Every row belongs to one group in each of 4 separate groupings. Each group adds its own fixed numbers to the row, and there is some noise. The rows also spread widely along 12 directions, which tell nothing about the answers.
Some rows, each with its group in each grouping after it:
[ 49 -17  15 -34  10   0 -12 -24   9 -33 -31 -12  15  -1  29 -25  30 -54
  28  20 -30 -14   9  34  -1   4  36  -5 -17  47  28 -12 -52 -39 -47  -8
   2  36] -> k_647 k_802 Marat N
[ 14 -12  73 -75  19  -9  29 -22  -8  -3  -9  12 -11   5  57  81  30  16
  28 -33 -39 -53  20 -14 -15  -2 -17 -38 -23   1  -4 -19  49 -62 -45  11
  28  10] -> k_770 k_26 zem L
[ 53  76  -4 -18  30   1  -2  19 -31 -29 -65 -31 -33  10  46   6  11  -5
 -32  -6 -17 -51   2 -21  17 -10  -3 -19 -37 -60  -2   7  -5 -61   0 -42
 -41  31] -> k_454 k_802 Tuk C
[ 41   2 -15  26 -10 -13   8  29  36  22 -12  -8 -16 -17   0  -8   2 -31
   9  15   4  34   0   8 -36  34  19  10  50  16 -14 -22  38 -48  45 -10
  -5 -33] -> k_655 k_818 Marat L
[-45 -21  30   8  58  17   2 -21  36  -1  61   9 -27 -25 -58  -4  16  31
 -45  58 -32   9 -14  10  16  25  11 -19  13  19  43   0  -5  50  -2 -24
  63 -19] -> k_508 k_26 Tuk N
[ 18 -30  75 -54  13  24 -18 -31  33 -56  84 -22 -48  24  -1   9 -21  56
  -9  -5 -22 -32 -54 -26  51  33 -44 -50   6 -23   9 -23   4  88  60  15
  16 -24] -> k_655 k_818 zem F
[-32  22  51  -8  37 -20   8 -35  -1  16 -35 -38   4 -12 -49  -7  29  22
   5  26 -10 -26 -30   4   6   5  27 -58 -37 -20  18   9 -22  47 -40 -41
  26  42] -> k_508 k_814 zem F
[ 20 -13  17  -2 -27   8  -4  -8  49  21 -22 -28  -1 -29  -2 -34  -8 -30
  27  12  34  25 -24  10 -27  45  33 -16  11  49   0 -45 -20  24  35 -15
  12 -11] -> k_454 k_814 Marat C
[-21   3  86 -30  26  -5 -11  43 -14   5 -22  -2 -17 -32  12  22  41  20
 -11 -27 -17   5 -13 -15   7  39  -6 -35 -17   5  37 -23  11   7  -8 -18
  64  -6] -> k_792 k_26 Marat C
[ 14   9 -21  44  42 -13  -1  34  12   9 -34  -1 -17 -23 -31 -41  30 -33
 -48  44 -33  44   3  41  18   8  24   0  34  16  35  42 -23 -20  -9 -28
   9  26] -> k_792 k_802 Marat C
[-38  16   5  46  34  11   5  36   2  53 -38   0 -33 -64 -18   9  26   4
 -51   4   3  35  -6  10  -5  42   8  -4  29  30  25  18  22 -26  10 -41
  58 -17] -> k_770 k_26 zem C
[ 28  -6  17 -27  18 -39  54 -45  38  10  14   6  -9  39 -16   6 -23  18
  21  65  -3 -35  -5 -21 -10 -17  -2 -12  39 -20 -17 -32  39   8  28  -7
 -16  -7] -> k_647 k_814 zem F
[ -4  32  -5   2 -24  15  -8 -42  27 -15  -1 -18 -17 -29  13  45 -16 -19
   8  12  40 -46   0 -27 -12  10  15  23  36  -4 -33   7  43 -38  30 -46
 -21 -37] -> k_655 k_818 zem C
[ 77 -10   5 -22 -26  13   5   4  29  35 -21 -25 -25 -15  42   4 -20 -18
   9 -38   8   7 -14  17 -15  29 -19 -25  47  34 -29   4  12 -47  37  20
   2  -9] -> k_655 k_802 zem F
[ -3  35  13 -18  17  42  13 -65  23   9  -3 -27 -24 -14  -8  17 -30  21
 -13  28  24 -63 -15 -21 -21  11  10 -15 -15   5 -15 -21   4  14   5 -42
   1 -20] -> k_454 k_26 zem F
[-23  52  -4   5   4 -28  36   4   9 112 -54   6  -3 -35 -14   5 -42   1
  11  45  55 -14  -6 -19   3 -25   0 -17  46 -12   2   0  17 -18  -1 -57
   9  38] -> k_770 k_818 zem C
[ 18  -4  20  17  22 -57  30 -27  27 -12 -59 -24  -1   8 -25 -16  17 -23
 -15  36 -10  22  -9  29  11  -4  17 -30  34   7  15  37 -14  31  -6  16
   0  45] -> k_792 k_814 Tuk C
[ 37 -17 -28  38  23 -18   7 -20  35 -30  -3 -12  -3   4 -32 -31  16 -51
 -16  59 -20  18  -1  35  10   3  37  19  49  26  15  45 -25   0   5  -6
 -19  15] -> k_792 k_26 zem F
[-45  51  -1 -19  12  45 -22 -29  23  62  18   0 -28 -38 -24  14 -40  22
 -20  29  40 -48 -23 -29  24  -3 -18 -12  12 -10  12  -5   4  11   7 -73
  25  -9] -> k_655 k_814 Marat N
[  8 -13   3 -48  -7  20 -38 -45  41 -31  64   4  -3  -4  11   2  -8 -32
  24  18 -18 -31  -4  13  57 -18  -2 -19  15   1  13  39 -27   5 -22 -12
 -25  31] -> k_655 k_818 Marat C
[-20  59 -20  41  35  58  -7 -63  26   5 -21 -56 -31 -27 -60 -15 -23  19
 -63  34  24 -29 -31   9  -4  20  18 -20 -12  -3 -11  31 -31  48   8 -54
  -4 -13] -> k_454 k_26 Tuk F
[  2 -38  36 -36  24   6  20   2  26  23  39   8  -1 -10  -4  20  41   1
  18  -1 -69  -5  17  29 -49  14  27 -37 -10  27   9  -9  37 -47 -39  -7
  37 -16] -> k_655 k_814 Tuk F
[ 42 -13  45   2  28  -8  -1  -7  22 -28 -13 -44 -36  13 -24 -51  -4  25
 -32  11  -7  20 -51  11  36  31 -17 -52   2  -7  24 -11 -35  78  35   7
  21  20] -> k_655 k_802 zem N
[  0   0  59 -44   1   0 -26 -19 -13 -91  -7 -19 -15 -12  48  29  29 -25
  15   1  -1 -60  -3 -29  42  24  22  22 -21   2  44 -21 -16 -11   6 -17
   6   4] -> k_454 k_802 zem F
[  9   8  31 -24  30  10  12 -13  25 -12  52 -11 -15  30 -27  13   1  26
   4  28 -49 -34 -12  -7  -3  -5   5 -42 -19 -36  -7 -19  38  12   3 -31
 -13 -19] -> k_770 k_818 Marat F
[ 44   8  29 -20 -36 -60  27  -3  30  35 -53 -13  -7   2  25  34 -15 -18
  32 -16  28  15   2  -4   8  -4 -22 -26  66 -16 -29  15  52 -30  18  34
 -11  26] -> k_655 k_802 Marat L
[ 17 -24  77 -24 -11  11  17 -26  25  11 -45 -37   1 -34  13   8  14   6
  27 -16  19  -3 -19  10 -61  57  31 -39 -29  62   0 -71  -4  22  -4  -9
  60 -23] -> k_454 k_802 zem N
[-14  15 -34  35  33 -28  46 -51  13  28 -66   8   1 -33  -2   2  -5 -51
 -12  92  14 -30  28  25 -23 -21  55  44  45  43  26  11 -12 -63 -34 -36
   4  35] -> k_770 k_818 zem F
[ -1 -42  38 -32  52 -30  16  -2  19  -8  32   9   3   9 -26 -53  29  -2
  26  64 -56  -6 -11  18  15  -3  31 -35 -17   4  66 -25 -34  30 -32 -15
  26  48] -> k_655 k_814 zem F
[-37  56  58   2   8  44 -32 -37 -10 -14 -42 -73  -7 -23 -48  34  36  19
  -9 -45 -11 -30 -28   6  -6  25  18 -72 -72 -17  -5  41  -1  30 -49 -61
  19  -2] -> k_770 k_802 Tuk L
[ 19  13  34 -12 -15 -19 -17 -40  10 -26 -62 -56   2 -13  10 -21 -13 -26
  19   1  40 -19 -33  11  34  21  10 -22  13   7  19  19 -55  42   6   9
  -6  47] -> k_655 k_818 Tuk F
[ -9 -16  33 -30  -3   1 -40 -49  18 -44  21 -31  12   3 -21  -8  21 -23
  31   9 -10 -26 -33  12  62   6  17 -24  -4   9  28  42 -46  49 -16 -13
  -7  34] -> k_647 k_814 zem F
[ 23 -11  37 -43  44 -13  57 -23  49  18  59  14 -33  48 -16  14 -23  61
 -14  48 -43 -27  -7 -21 -17 -18 -28 -53   8 -31  -8 -49  60  21  27  -5
  11 -16] -> k_770 k_814 Tuk C

New rows. What belongs after each?
[-20 -30  34 -44  35 -13  22 -12   9  59  -7  35 -12 -50  33  17   9   3
   1  17 -17 -12  16  22  11  -8  -5 -26  25  41  41   0 -17 -33 -53  -1
  59  54] -> k_655 k_818 zem C
[ 27 -72  93 -41  -9 -65  19  12  23 -22 -13  -4  13  -8  29 -11  44 -17
  54  -7 -19  35  -5  14  -1  33  17 -42  16  35  37 -32   3  15 -12  41
  48  32] -> k_655 k_802 zem C
[ 49 -61  57 -56  40 -14  40 -44  18 -20 -18  -2 -24   6  52  10  25  10
 -16  -2 -56 -17   4  38 -29  22  -2 -37  -3  53  24 -29 -13 -23 -27  62
  50  25] -> k_655 k_814 Tuk F
[ 77 -21   2 -23 -17  -1 -36  10  56 -54  66 -29 -21  46  -5 -16  10 -17
  10 -32 -46  28 -36  16  64   2 -33 -53  25 -40 -29  55   9  22  46  30
 -62   5] -> k_655 k_814 Marat C
[ 35  74 -11  24  13  38 -44  14 -15 -36 -36 -55 -41  -4  -8  -9  -3  -2
 -45 -13  10 -28 -40 -24  32  21  -9 -15 -13 -44 -17  29 -15  11  53 -62
 -40 -16] -> k_792 k_818 zem C
[ 50  28  10 -33  -4 -20  -1  -1  -3  24 -59 -28 -16  13  33 -14 -26 -16
  16  -6  24 -26 -32  -9  50  -4 -25 -28  16 -15  13  12 -34  -1  25   1
 -19  56] -> k_770 k_814 zem F
[ -1  32  -3 -54  44 100 -34 -28   3   0  60   6 -48 -17  24   0 -11  23
 -29  19 -26 -89 -10 -31 -10  10   2  -8 -58  17  20 -49 -12 -34   7 -91
  16 -39] -> k_770 k_814 zem C
[ 14  19   1 -25   0  24 -18   9   7  11  -8 -13   6 -35  20  12  27 -35
  30 -16 -11 -22   8   2 -11  11  33 -17 -26  15  -6   6  -6 -54 -29 -48
 -11   7] -> k_454 k_26 zem C
[ 15 -24  47  -6 -33 -44  35  12  50  57   4 -12  -6  -1 -18   6 -33   1
  34  11  32  35 -30   2  -5  26 -10 -30  77  17  -2 -23  44  40  58  25
  21 -14] -> k_770 k_818 Tuk F
[ -5  20  58 -38 -22 -14 -16   7  -5  39 -67 -26  -8 -27  31  -5 -15 -12
  21 -23  53 -11 -39 -14  45  29 -16 -28  18  18  41 -19 -34  28  23  -5
  35  41] -> k_770 k_814 Marat F
[ 29   8  20 -20 -10 -23  -3 -31  12  15 -63 -33   5 -19  13 -23 -12 -29
  35   6  33 -11 -19  14  11   6  16 -29   3  17  10  -1 -43  10 -16  -7
  -2  57] -> k_655 k_818 zem L
[ -1  -5  12 -10  88 -10  41 -13  -6 -29 -17  13 -22   1   8   8  61  11
 -41  48 -83 -31  27  17 -21 -12  37 -18 -45  -7  28  -8   5 -45 -57 -32
  19  29] -> k_454 k_814 zem C
[ 52  16  43 -33  30  -8  47 -12   3  59 -48 -29 -18   4  10  22   6  44
 -11 -20 -28 -23  -9   8 -40   6 -15 -80 -19 -11 -35 -14  27 -27 -19   0
  24  15] -> k_508 k_802 zem F
[ 27   2 -30  48  37 -50  38 -37  37 -26 -32 -15 -15  20 -39 -23   3 -26
 -40  72 -16  25  -2  33  45 -29  14  -8  55 -18   7  66  -6  15   0   3
 -30  55] -> k_770 k_802 zem C
[ -2  -1  47 -25  35  23   3  -3  -7   1 -21   4 -42 -25  39  52  20  25
 -45 -28 -15 -20  -2  -2   1  37 -26  -5  13  31  16 -13  19 -39   5   8
  62 -30] -> k_647 k_26 Tuk N
[-14 -34  59  23  56 -17  26  -4   6 -78   1  -1 -42 -11   5  30  52  19
 -57  29 -55  -4   3   5 -16  46  20  15   9   9  32 -31  44  -8  21  11
  52 -46] -> k_655 k_818 Marat F
[  4  22  55 -11 -10  20 -26  72  -2  38  -2 -36 -11 -17 -17  -1  25  12
  36 -43   1  12 -42 -27 -19  51   9 -46 -34 -10   5 -49  32   4  40 -65
  29 -49] -> k_770 k_814 zem N
[ 64  -1 -11  16 -13  14  -4 -42  55 -18 -10 -50   1  -2 -19 -40  -5 -31
  14  26  18  12 -22  16 -35  32  38 -23  10  30 -37  -6 -18  14  32 -16
 -29 -20] -> k_508 k_26 zem C
[ 35  -2  62 -46  52 -17  41 -11   7  -8 -15  -4 -34  19  19   4  -2  46
 -15  26 -20 -33 -14 -21  -4  10 -17 -37 -25 -16  17 -69   0  25   7   1
  30  13] -> k_454 k_26 zem N
[ 33  14  19 -31  -1  10 -19 -32  17   1 -32 -33  -5 -16  10 -45 -11 -15
  17   6  27 -17 -29   0  25   9   3 -43 -10  10  17   0 -65  31 -11 -18
  -8  52] -> k_655 k_26 zem C
[  4   7 -15 -16 -15  23 -24 -57  35  -8   2 -11 -14 -22  16  24 -16 -38
  10  10  28 -37  -4   3  24  -3   6  15  39  28  -3  33 -10 -25   1 -21
  -7   2] -> k_655 k_814 zem N
[  6  26   5   1  19  18 -33 -10  30 -28  49 -39 -12  20 -66 -34   7   9
  -1  22 -33  -2 -33   4  47  -7   2 -59 -21 -58   2  38  -7  53  -7 -47
 -33  16] -> k_655 k_802 Marat L
[ -1 -34  19  34  55 -28  54 -32  30 -27 -13   2 -14   3 -21  16  41 -10
 -39  60 -58   9  19  44 -34  10  40   1  19  30  18   3  30 -21 -24   9
  24  -4] -> k_770 k_818 Marat F
[ 37  28  56   7  17 -20  17 -20   5 -32 -70 -76  -6  28 -32 -10  37  20
   1 -17 -20  -8 -42   7 -31  30  19 -66 -44 -35 -29 -12   9  35   5  -9
 -12  -4] -> k_647 k_814 Marat F
[ 97 -15 -37   8  32 -12  54 -34  68  66 -26  -3 -23  21 -23 -69 -51  -4
 -26  67  -1  46 -10  52 -36  -1  -9 -40  59  47 -17 -16 -33  19  20  31
   0  35] -> k_792 k_26 Marat L
[-34   3  52 -15  17 -12  33 -26   7  22 -24 -10   1 -32   1  60  42   8
   8   7 -16 -35  16  -2 -63  23  40  -8  -6  20  -3 -20  54 -47 -31 -28
  47 -31] -> k_508 k_814 Tuk F
[-50  23  89 -24  12  -1 -17 -11 -15  -7 -39 -31 -18 -46  -1  49  34  34
 -22 -29   7 -27 -22 -20  22  34  -4 -44 -22  -8  24  11  10  25 -17 -26
  60   6] -> k_508 k_802 Tuk C
[  0   9 -52  -2  -3  24  -7  21  35  60  27  20  -7 -37   6   3   2 -54
  10  29  -8  -3  18  22  -2  -3  30  24  44  34   8  19   7 -74  -7 -41
  -7  -6] -> k_454 k_814 Marat F
[ 63   2 -55   3  24  37  -1 -48  63  30  26 -27 -10  12 -36 -68 -24 -25
 -12  62 -21   2 -20  46 -15   0  27 -32  11  31 -12  10 -52   4   3 -21
 -27  16] -> k_508 k_814 Marat F
[ 11  32  57 -31 -12 -39   4  32   5  51 -42 -29  25   4 -25 -14  25   5
  57 -22   4   9 -29 -12  -3   5   8 -78 -23 -39 -12 -14  15  14 -15 -36
  -8  34] -> k_647 k_814 Marat C
[ 60   0 -51 -27   2  42 -21 -13  40   8  52  -1 -21  16  15   5  -9 -38
  11   0 -34 -22   5  19  10 -10  -2 -10  14  17 -24  31   3 -63   9 -25
 -41  -8] -> k_770 k_814 zem L
[ 43 -37  36 -23 -13   2 -19 -14  40 -36  11 -33   3  14   0 -32   9 -30
  40   1  -7  11 -35  17   9  32  19 -28  -6  35  18 -26 -31  43  25   3
   2   2] -> k_770 k_814 zem N
[ 95   3  36 -36  16  11 -24 -16   4 -64 -31 -56 -19  44  20 -77  -2  -3
  13   6 -10 -23 -57  -6  12  34   3 -40 -51   2  13 -67 -75  52  44  -9
 -21  16] -> k_647 k_814 zem N
[ -4  40 -20  44  11  37 -27  -8   3  30 -58 -45  -4 -54 -36 -32  22 -22
 -26   5  16  10 -23  29  -9  30  38 -19  -7  36  -1  34 -36 -13 -16 -70
  13   5] -> k_647 k_802 zem C
[ 75 -13 -13 -50 -13  59 -45  -1  32 -44  45 -10 -26   2  51 -20  -1 -42
  13  -9 -23 -20  -3   9  10  30   9   1 -12  38   5 -26 -31 -36  28 -13
 -22 -19] -> k_454 k_802 Marat L
[ 65 -37  50 -15  -7   5  36  -2  30  11 -36 -31 -25 -15  42  12   8   0
   5 -29  -8  14  -9  19 -61  59   9 -28  11  62 -20 -53  24 -23  36  33
  37 -32] -> k_454 k_802 zem F
[ 35 -21  46 -22  20 -20  28 -44  31 -11 -17 -31   3  34 -16  35  38   8
   9 -20 -60  -2  -6  40 -20  -6   2 -68 -13   0 -31  32  23  -2 -43  29
   4  15] -> k_647 k_814 Tuk N
[ 62  13  -5  27  -6  21   3 -24  39 -19 -37 -56 -10   7 -14 -48 -13 -28
  -3  22  18  13 -31  17 -25  40  27 -18  10  25 -13 -19 -20  21  45  -5
 -24 -16] -> k_770 k_26 Marat F
[ 11  16 -35  -5   1  -9  35 -31  54  78   7   9  -1 -10 -22  -6 -31 -17
  12  51  12  -7  12  12 -32 -26  17 -18  44   9 -18   7  24 -38 -10 -29
 -11  11] -> k_655 k_814 Tuk C
[ 43   9  41 -30 -41   8 -16  32   3  10 -27 -37   5 -14  39  -2   0 -31
  54 -34  21 -15 -22 -13 -26  46  22 -11  -4  23   8 -49   1 -31  38 -19
   2 -28] -> k_770 k_818 Tuk F
[ 37 -37   3  -6   9  17  -5 -11  40  19  17 -15 -12  -4 -10   4  26 -17
   0 -22 -40  25 -17  52   0  25   4 -35  26  47 -16  43   3 -15   0  14
  11  -8] -> k_647 k_814 zem F
[ 64  34  -6 -25  28   4  33 -35  21  27 -25 -16 -29  26   4 -46 -52  19
 -13  55  12 -34 -20 -16  -1 -13 -15 -40  -1 -16  -4 -42 -20  11  27 -32
 -19  30] -> k_770 k_802 zem C
[ 47  49  37 -22  -3 -33  17  -1  -2  11 -69 -56  22  19 -17 -44   8  -5
  50  14   8 -15 -19  -7 -22  -3  29 -66 -38 -38 -11 -31 -17  14 -20 -42
 -29  42] -> k_647 k_802 Tuk C
[ 39  58 -15 -26  28  35  -2 -41  -1  26 -41 -33 -11  -5   7 -25 -19  -6
  -6  19  -4 -65  -9   9 -13 -17  15 -37 -35 -14 -10   0 -43 -32 -40 -49
 -31  39] -> k_655 k_818 Marat F
[  8  -9 -10 -36   5  33 -14  24  30  15  89  23   8  -2   0  14  19 -39
  46  22 -55 -26  22  10 -21  -8  38   0  -2  12   9 -11  32 -75 -20 -51
 -19 -30] -> k_770 k_818 Marat F
[ 28 -61  98 -26  47 -47  65 -56  28 -13 -45 -17  -9  11  -1 -32   3  35
   5  54 -16   2 -21  22 -42  27  14 -55 -12  39  34 -89 -27  73 -15  38
  69  35] -> k_655 k_818 zem N
[ 39  -8 -18 -27  -8  50 -16 -56  49  12  15 -18  -9 -11   6 -47 -30 -31
  18  31  17 -22 -22  17 -13  17  24 -16  -2  64   4 -29 -50  11  16 -34
  -3   0] -> k_770 k_814 zem C
[ 16 -15  48 -60  13   0 -30  40  -4 -50  44  11 -14 -12  45  -6  33 -14
  24  -8 -32 -23   0 -28  29  25   4  -4 -14  -9  48 -38  -4 -25  13 -16
  12  -5] -> k_655 k_26 Tuk C
[ 62 -28  56 -51  26 -36  32  -6   7 -23 -48  -7 -32  18  61  -1   9   8
  -5  -1 -22 -16  -4  -1  -9  19 -14 -23   3  13  26 -59  -5 -16  16  43
  35  20] -> k_655 k_814 Tuk N
[ 23 -29  35 -76  22  34 -14 -14  27 -17  99  13  -9  15  16  32  22  18
  25 -16 -78 -43   3   6   4 -13 -10 -59 -37 -15 -11   6  20 -25 -36 -19
 -10   0] -> k_655 k_818 zem C
[ 48   6  42 -61 -13 -18  15 -81  20   5 -53 -35   7  22  35  14 -39 -12
  47   7  29 -53 -21   3  18 -26 -10 -50  -7  10  -6  -6 -41  28 -28  15
 -15  70] -> k_770 k_818 zem N
[ 20  31  53 -12  11  19   1   4  -2  22 -63 -47 -29  -4  13  26  16  24
 -16 -48  -1 -12 -29  -2 -25  33 -10 -56 -33   2 -13 -25  18  -8  10 -18
  27 -17] -> k_770 k_814 Marat N
[  5  -1  67 -39  44 -34  63  -8   1  54 -64  10 -18 -22  20 -13  -2  36
  -1  43  -1 -17   9  -8 -55  16   8 -39 -11  21  38 -97   9 -14 -27 -12
  76  28] -> k_655 k_802 Marat L
[  4   4 -24 -12  15  27  21 -95  55   6  28  -2  -5   1 -19   3 -37 -11
   3  75   6 -51   8  12 -15 -27  24  -6  13  26 -11   4  -7   1 -17 -41
 -21  10] -> k_770 k_818 zem C
[-22 -10  22 -22  23 -22  -8  48  -8  33  -1  35 -12 -31  32  -4   5 -29
   2  28  -8   1   0   6  57   3  -3  14  45  22  76  -4 -22 -25  -1 -11
  38  41] -> k_770 k_818 Marat F
[ 41 -36  38 -65  17   5  13 -27  21  21  -1  17 -31  -5  46  -5 -36  10
   2  24   3 -23 -15   4   3  17 -25 -16  27  60  31 -54 -34  14  17  18
  49  20] -> k_792 k_818 zem L
[ 84  -6  31 -31 -29  20 -15 -26  42   4 -36 -68  -1  12   9   5  14 -17
  29 -77 -27  24 -27  55 -13  24  -4 -97 -32  16 -56  45 -15  11 -27  34
 -26  32] -> k_454 k_802 Marat L
[ 33 -15  47 -25 -24 -31   8 -86  19 -43 -78 -48   9  -9  33  14   0 -37
  34  -4  32 -33 -16  23   2  13  19 -18  13  33  -5  16 -37  19 -26  34
  -6  52] -> k_655 k_818 zem F
